The same things were measured in two ways. Each way mixes the same 11 hidden numbers, adds some noise and spreads widely along 6 directions of its own, which tell nothing about the thing.
Some things both ways: the first way, then the second way.
[-25  10  -5  18  -6  66 -22   9  23  -4  22  13   9  11   9  20   3  18
  23   0 -15]
[ -2 -13  19 -12  37   0 -10  -8   3   5 -36   1 -20   1 -29 -11   0 -14]

[-15   7   7   4  17  25 -11   9  -5  14   5 -13   3   3  -7  -7  16  23
 -15   7   3]
[ 12   5 -11  -1 -22  26  14  17 -17   3  -7  -7  10   5  19   1 -10 -13]

[ 11  35  17  -3   9 -15   7  -1 -19 -15  16 -10  15   8  15 -15 -31 -14
 -11 -42  -4]
[-26  -8 -13   3 -40   2  30  -2  10  -2   9   8   5  22   9   6  23 -13]

[ -1   4   3  -9 -10  22 -10  18  10  10   5  13   6 -18  -4  33  42  28
  -4  33  14]
[ -1   7  -4  12 -20  -4   4  23  29  -3 -18  13  35  10 -41  15  -3  11]

[ -6  10   3  -4   8  17  14   9 -42  19  -3   0  21  -8  24 -11 -16   9
 -10   4  21]
[-36  -1  35  15 -16  -7  -5 -17  -8  30  19   0 -68   3  16   5   7 -23]

[  6 -36  -8  11 -12   9 -15   3  39 -19  14  24 -23  -4  13  14  36  11
 -16   4   2]
[-29 -16  -9 -12  21  -8   3   7   8  -2  14 -17  13   4 -10 -12 -12  -5]

[-23  -4 -11  16  20  24  -4  -6   2 -15  22 -10   9  16  32 -13 -20  18
   9 -33  11]
[ 23  39 -51   5 -14   3 -16   4 -13  16   5  -7  -5  22  -4  37   7 -10]

[-18 -29 -28  -7 -14   3  -8 -29 -11  23   5  16 -19 -25 -18 -39   1 -12
   7  -9   3]
[ 17  51 -41   0  23 -23 -47 -35  25  35   8  -4  -7  -5 -27   8  -4 -12]

[-22  18  -7  12   8  23  -9  -1   7  12  14 -15   8   4  -9 -28 -17  15
  15  -5   5]
[ 24  38   1 -10   2   8 -22   7  54   6 -11  20   8   3 -28  -3  -8 -10]

[ -4  -7 -29  29  13 -30   2 -10 -28 -28  -4  29 -26 -35 -29  11   2   5
 -22   1  14]
[-24 -12 -11 -21  17   3 -20  28  -3 -18   5  -6  20 -11  30 -32 -23  -6]

[  7 -23 -12  -5 -26  10   4  -7  20   9   1  -7  -5   1  27 -15  -4 -18
   1 -10   1]
[  3  22   0  32  14 -12  -6 -27 -27  20  11 -32 -15  19  -7  36 -18 -12]

[ -6  24  -7  -9 -33  18   2 -12 -28   8 -18   8   0  -6 -15  -5  -4   6
 -18   3 -13]
[-23 -12   0  13   7  -5  11  -8 -15  11   1 -15   3  23   8   1  -2 -15]

[ 11 -23 -16  -1  -1  19 -12  -5  40 -26  31  16 -20   8   9  -4   0 -27
  11 -39  -6]
[ -9   5 -19  -4 -16 -14 -11   1   3  14   5  -4   7  -5 -14  12   8 -12]

[ -5  -5  -7  10  15  34 -10 -19   5 -29  14  23 -16  15  24   1 -21  -8
 -18 -35  -4]
[-13  16 -71 -19 -34   2   1  29 -15 -25  21 -20  62  -5 -40  21 -12  19]

[-20  20 -11  10  -3  14  14  12 -77  10 -20   4  27  -8 -10   5   7  35
 -14  17  -1]
[-25  -8   1  -4  -8  -2  19 -17  13 -19  11   2   7  -8  17 -25  -2  -7]

[ 15 -12  -8   4  -2   9 -11 -21  54 -25  20   5 -24  29  35   6 -21 -21
 -14 -21 -12]
[-24 -24  12  22   4   3  31   0 -38   1  -6 -34   8   7 -25   7 -25   3]

[ 22  15  16   8  24 -43  -4  -5   5   1  16  -8 -11   1 -20 -10 -22 -45
   9 -26 -11]
[-39 -47  58   5 -15  14  26 -11  10  15 -22  17 -41 -11  20 -17  20 -48]

[-25   2  20 -27  -8   6 -18 -20  33  16  10 -19   0  13  -2 -19   6  -2
  13 -14 -26]
[ 25  -7   7  -2   3  33  11  18 -48  30 -30   2 -33  18  17   8  18 -10]

[ -3 -35 -22  28   2  41 -12   2  13 -24  27  12  -4  19  38   9  16  17
  12 -34  10]
[-55 -37  35   0 -34  35  42  23 -11 -35  11   0  29 -20  -1   6   9   1]

[-23  14  -1  15  12  -1   7  -4 -35 -16  -3  26   4 -22  -4  33 -31 -25
   8  -3 -24]
[-33 -15  16 -21 -37  13  -5  46  -5 -29 -12  -1 -12 -26  -5 -14 -31 -17]

[-21  34   2  -1  10  44   3 -10 -57   1 -17   4   5  10  -3  14 -22   1
 -21  -8 -20]
[ -4 -26  39  11 -34  24  34  38  -2  20  -1   1 -16  -8 -14  17  -4 -26]

[  9 -22  17  -7  -4  15   6  23  35  -2 -12 -21   7  14  15   6  25  -8
  12  -4  -3]
[  1   5  48   8 -13  18  33   1  -6   4   9  -4 -11  -1 -12  26   5 -22]

[ 11  38   7  20  54  45  -2  24   0 -20  -6 -17   3  23  -6   2 -11  19
 -42   1  24]
[ 25  16 -11 -22 -24  14   6  -1  -2   0  31   0 -31   9   2   9  -7 -29]

[ -9   4   4 -15 -29  -8   5  -2  12  14  11   6  12 -17  10   2 -15 -23
  32  -2 -14]
[ 28  16   7   4  28 -31 -49  -2  -5  39 -22   6 -67  17  -4  30  13 -20]

[ -8  11 -11   4   0 -13  -2  10  27 -45  14   8   3 -23  -1  41  21  27
 -16   9   6]
[ 48  12  -2 -23   1   5  -3  45  17 -16  -5  20 -14  24  -4  -2 -15   6]

[-22  37 -10  25  45  28   0  -9 -41 -21 -13   6  -9   0 -23   7 -34  12
 -28  -6   9]
[ -6  11  -9  -1   1   6  -3   1   8  33  -8 -12 -22   8 -17   4 -11 -37]

[ 14 -37  -8   0 -26 -30 -24 -18  49  16  10  22 -32  -5 -12  -1  39   3
  -2  25  -4]
[-13  -7 -31 -17  -8  -9  -8  27  40 -34  12  13  44  -1 -36   0 -11   9]

Other things, the second way, with their names:
(445): [  1 -23  48   8  37  15  16   0 -37   6   0  -4 -60  24   2  37  17 -32]
(694): [  7  11 -21 -18  -8  14   0  33 -20  -3   2  -4   0   6 -18   3 -10  22]
(56): [ 11  -7  -4   0   7  -8  -3  -9   3  -1 -26  12  -8  11  21  10  22 -29]
(354): [ -7   9 -15 -25   6   9 -10  29  20  -5   4   7 -10  21 -13  -2  -1 -13]
(233): [-18   9 -11   9 -18  22  12 -36  13   4   1  14  11  10  -8 -13   6  -9]
(422): [-44 -22 -18 -30 -13  -7  13   5 -18 -27  35 -20  -5 -22  22 -37 -20   5]
(427): [ 11  32 -34   1  40 -23 -22  -5  12  -1 -40 -16  46  21 -68   9 -24  17]
(385): [-10 -14  -1  39  -9 -10   1   0 -46  10 -23 -17   9  21   9  51  16 -20]
(377): [ 18  11 -24   7   2 -15   8  21 -10  30 -21 -18  -4  13 -15  26  -2 -12]
(379): [  2  27 -15  -5  -9 -15 -25  39   1   8 -11   0  19  12  24  -9  -3  11]
(288): [-35  -4  12  -7  -5  -1   1  11  34 -32 -13   2  21  -4 -27 -20 -30  -1]
(437): [ -5  18 -12   0 -23   1  -3   7 -38 -20   3 -16 -18   8  26  19 -11 -20]
(513): [ 38  44 -25 -30  16  22 -25   8 -29  -2   2   4 -18  13  13   9   5  -1]
(578): [-17 -15  26  18   2  -6  -6   3   3  -7  -1  -5  14 -10 -10   7 -18  -8]
(732): [  5   7 -10   6  -8   0 -11  11  15 -12 -23   1  35  -3 -19  11 -10  -8]
(294): [ 17  28  -8 -10 -20  19 -24   1  12  -2  15   5 -31  10   0  16 -15 -37]
(615): [-60  -5 -12  -2 -36  17  13  27   7 -46  20 -17  83  -6   3 -15 -30  -2]
(269): [ -5  -3  -7  17 -53  20  31   0  -7 -24   4   0  12   9 -22  47   3 -18]
(657): [-15  16  -6 -16  12  -7  -9  19  16  10  25   0 -16  22  -9   1   1 -10]
(190): [  5  -3  27  -3  23   7  13 -16  17  14  10  10  19  -1  -7   6  22 -17]
(545): [ 18   2 -52 -31  22  17 -27   9 -14  -5  18   0   2 -11 -14   0  -1   1]
(572): [ 21   7  13 -12   1  14   8  17   3 -13  -4   5  -6   5 -41  19 -11   3]
(602): [ -9  22  25  -2  -6  -4  15   7  39   6   0  10  24   6 -51  46  32 -22]
(127): [ -8   3  27  -8  54 -29 -12   9  14  45  -2  -5 -33  17 -13  -1  18 -11]
(466): [  0  29 -17   5 -10  16  14 -16   9  26   4 -14   4  13 -34  34   8 -37]
(634): [-28 -25  -3 -26  -3   3 -10  35 -24 -32  -6   8 -29   6   0  -2  -1  -2]
(60): [-22  11  39  14  -1   7  27 -39  30  12 -12   4  -5   9  16  -9  16 -45]
(435): [ -6 -16  30  -9  34   9   2 -20  -1  21  15  12 -40  -8   2 -25   1  -7]
(720): [-10  -6   2  -3  19  -8  -8   9 -28   1  -5  -2 -22  27  26   1   7   1]
(219): [  9  -9  15  -6  -4   3  12  12 -19 -10  28  -2  -7  -9  12 -10 -16  21]
(11): [ 20  -3  21  -2  -2 -19   3  18   6  14   3   3  -8 -11 -13  20   6  -8]
(325): [ 35   3  42  11 -21  -5  33 -10 -32   0 -18  -1 -50  19  19  63  34 -48]
(257): [ -4  -5 -38 -11  -4 -23 -14  14  -6  25  -3   1  19   0   5 -15  13   9]
(146): [ 17 -11 -11  -5   4 -22 -14  19  -4 -15 -21   4  10  -3  18  -2  -4   8]
(646): [-19  20  19  11  -3   6  -9   2  -1 -11  -5   1  38   4 -32   7  -9  30]
(438): [ 53  49 -73  -2  -8   4 -17  19  -3 -30 -10 -14  71  14 -26  20 -37  21]
(409): [-42 -10  13  14  -8  -5   6 -31  -5  19  29 -11 -32  -1   1 -28 -28  -5]
(123): [  1  43 -62 -13  25  -5 -29 -23  33  13   9  -8  20  21 -43  -7 -11  -1]
(86): [ 13   8  -9  16  19  -3  -8  -8  13  34  -5   1   9  17  -2   7   9 -18]
(46): [-41   6   0  28 -17  18   8 -19   0  16 -20  -3  -2  29  -5   6   9 -13]
(313): [-43 -21 -21   8 -36  24  39  -8  -1 -28   8   5  21  20 -39  15   9  -4]
(727): [ -4  -7  -7  -6 -22  -7  12  21   5  -8  -9   6  30   0  -5   8  18  10]
(647): [-13 -13 -26  24  -8 -27  14 -19  -4  24 -11 -27  11  13 -16  13  -8 -31]
(494): [ -8   5  -6  -1  -1   6  -5  28  11  10 -11  -9   7   5  -2  -4 -20 -16]
(575): [ 16 -15  21   1  -1  -6  18  15   5  -5 -30  14  -2   5  -2   2  13   3]
(373): [ 48  11  27 -13  45   5 -11  -5  -2  23 -17  14  -4 -23  -3 -27  -1  17]
(12): [  9   1   1 -20  -3  15  -3  24   3  -7  18   8  -4 -10   5  -4  -5  -6]
(346): [  6  10 -12   6   5 -10  -5   4 -14  18  10 -13   2  -3 -30  15 -16  15]
(416): [ 11  -4 -39 -25 -12  -3 -16  15  -2   3  -3  16 -28   5  13 -15   8  -7]
(79): [-35 -11   4 -10 -12  12  15  14 -49 -22  17 -19 -16  -8  16 -15 -16  24]
(334): [-22  -2   8   2   5   8  13  -2 -13 -17  17 -16  16  -3  11   3 -13  -9]
(603): [ 15  19   9  19  28 -23  -8 -31  29  16 -25   9  -4  16 -38  16   4   0]
(320): [  8   9  -3  -3 -20 -11   1  20  -8   9  -2 -12 -11  -3  -3  -2 -20  -4]
(241): [ -8   9 -18   4  26  -7 -13  -1  30   1 -23  11  51  28   1 -16   8   1]
(668): [ -9 -10  32 -12 -28   2  18   6 -33   9   5 -12 -66  -8   8  31  13 -48]
(520): [  5  12 -62 -28   6 -14 -31   3  23  17   5  -1  -2  12   6 -13   7 -37]
(277): [-63 -12  29   0   3  49  11  -3  23 -10 -30  20  63 -12 -21 -68 -19  27]
(134): [ 25  26  19   5  -8   7   0   4  14  13 -13  21 -11  14 -16  17  15   0]
(287): [  5  11 -18  22 -26 -24  27 -13  -5  35  -3 -26 -15  20  -9  24   3 -29]
(469): [-20  -9  63  -4  41  13   6  -7 -25  14 -10   3 -64  -7   3 -32  -4  14]
(432): [ 33  19  -4  -1   5 -11  -4  -8   0  -2  17  -9   1 -11 -12  19 -18  -9]
(253): [ 25  25   0  -6 -23   0   1  -3   1  -1  35   2  12   0  25  22  17 -20]
(590): [ 16  18  37   6  -9  11  17  14  -7 -24 -33   1  51 -10   0   6  -7  17]
(598): [ 48 -14  12   7   8 -19 -24  15 -21  13 -16  20 -20 -13  14   9   6  14]

Some of these things the first way, each followed by its name:
[ -8 -12  36 -25   1 -33   2  17  18   8 -21   2   1 -14 -10  32  43   9
 -11  44 -14] : (377)
[-34   1 -17   5 -20  63 -13   8  11   9   8  -9  17  17  14   4  17  40
  12  13 -12] : (438)
[ 25 -21  13   0   2 -15  -7  13  42  -9  -2   8 -20 -19 -24   2  36 -15
   5  -4  18] : (602)
[-15  13   7  20  21  29  -4  25 -26 -18  -9  15   2 -12 -24  27  25  26
 -12   8   2] : (520)
[ -6  -1   1  19   1  16 -12  16  35   5  17   3   6  12  13  11   4  21
  11  26   2] : (288)
[  5 -11  23 -19   1 -17  -3  -1  47  20 -22 -28  -6   4 -20  -4  24  -7
  21  13   7] : (277)
[-20  19   5 -26 -15 -30  15   9 -36  17 -18   8  12 -41 -31  -5  12  20
 -10  36   4] : (379)
[ -3 -11  30   6  10 -10 -11 -27   6  28  -2  -9  -8  27  19 -31 -26 -26
   4 -21 -19] : (545)
[-17 -13 -22  17 -11  85   6  27   1 -12   2 -11  25  44  38  12  -1  19
  25 -10 -17] : (432)
[  1   9  -4  -3  -3 -35   4 -24  20 -26   5  11 -18   2  -1 -26 -39 -14
  -9 -22  -3] : (127)
[ 16 -19   7 -25 -32 -18 -12   3  43  -5  33  16  -7 -19  -1   0  34 -24
  10 -18 -17] : (727)
[ -5  17  20   4   6  -3  12  -5 -55  10 -10   8  15  16  26 -16 -39 -12
 -29  -5 -24] : (422)
[ 15 -12  -5   2 -24 -10  -9 -23  29  32 -18 -12 -31  27 -23 -52  -9 -14
  -5   8 -11] : (615)
[-26  -2  13 -19 -18   4  -4 -16  -8  -4  11  18   8 -26  22   6  -1  -7
  -9 -17 -19] : (694)
[  9   8  31  -8  21  -8  21  12 -15   6 -22  -8  15  14  34  20 -21 -14
 -13  10   3] : (346)
[ -7   1 -35  25  28 -17  11   3 -29 -40 -10  18  -9 -33 -24  25   2  17
 -20   7  29] : (437)
[ -8  21  32 -13  12  45  19  57 -26 -17 -10  -7  41   6  27  53  26  21
 -13  14 -10] : (287)
[-25  -9 -11 -11  -7 -21   5 -22   6   2   1   0   8  -4  20 -16 -20  10
   4   3   0] : (469)
[  1 -34 -35 -19 -30  28   0 -11  25 -15   2  13 -13   0  18   5  21  -1
  -9  -5  -2] : (409)
[ 17   3 -19  11   2   8  -4  -7 -10  30 -19   6 -19   7 -25  -4   3   6
 -15  38  17] : (578)
[ -9  48  13   7  20  10 -11 -11  14  28 -20  -5  -4  25 -27 -13 -38  20
 -11  46   3] : (427)
[ 22 -14   4 -10  -1  -7  -1  20  20  -8  10  16  -9 -17  -5  21  29 -16
  -9   8   1] : (11)
[ -5 -25   4  -7 -17  18  11  12   5  -9 -13  -5  14   6  25  19  22   0
  14 -10  -8] : (435)
[ -3  -9   1  -9 -22 -42   2 -29  24 -15  -1   6 -18 -12   3 -30 -19 -15
 -11 -21  -5] : (657)
[ 17 -12   0 -25  -7 -20 -14 -15  52 -16  39  15 -27   4  -3 -19   0 -33
  -4 -30 -17] : (257)
[-13 -10   7  -9 -38 -30  -6 -18   9   3  -3  31  -2 -31   0  28  12  -8
  12  15 -23] : (634)
[ 17  10  36  -1  13 -11   4   5   2  29 -16 -29  14  27  17  -3  -9 -14
   4   3  -3] : (269)
[ -5   3  -8  14  34   2 -10 -28  -5 -15  -9  -2 -31  -1 -29 -27 -18 -12
 -24 -30  10] : (466)
[  8 -14 -25  -2 -33 -45  -8 -15  30 -18  15  12 -24 -35 -35  -3  29  -5
  13 -14   3] : (241)
[ -8  26   0   3   5  11   9  -7 -39  14 -25 -17   5  17 -13 -17 -18  12
  -6  -3   1] : (86)
[-13  -7  -5  22  23   3   4  15   7 -48  13   9  -3 -12  14  36   0   3
   1 -19   4] : (494)
[ -6  -4 -40  35  12   2   4 -16 -51 -24  -3  20 -16 -22  -7  -8 -13  10
 -29 -18  22] : (334)
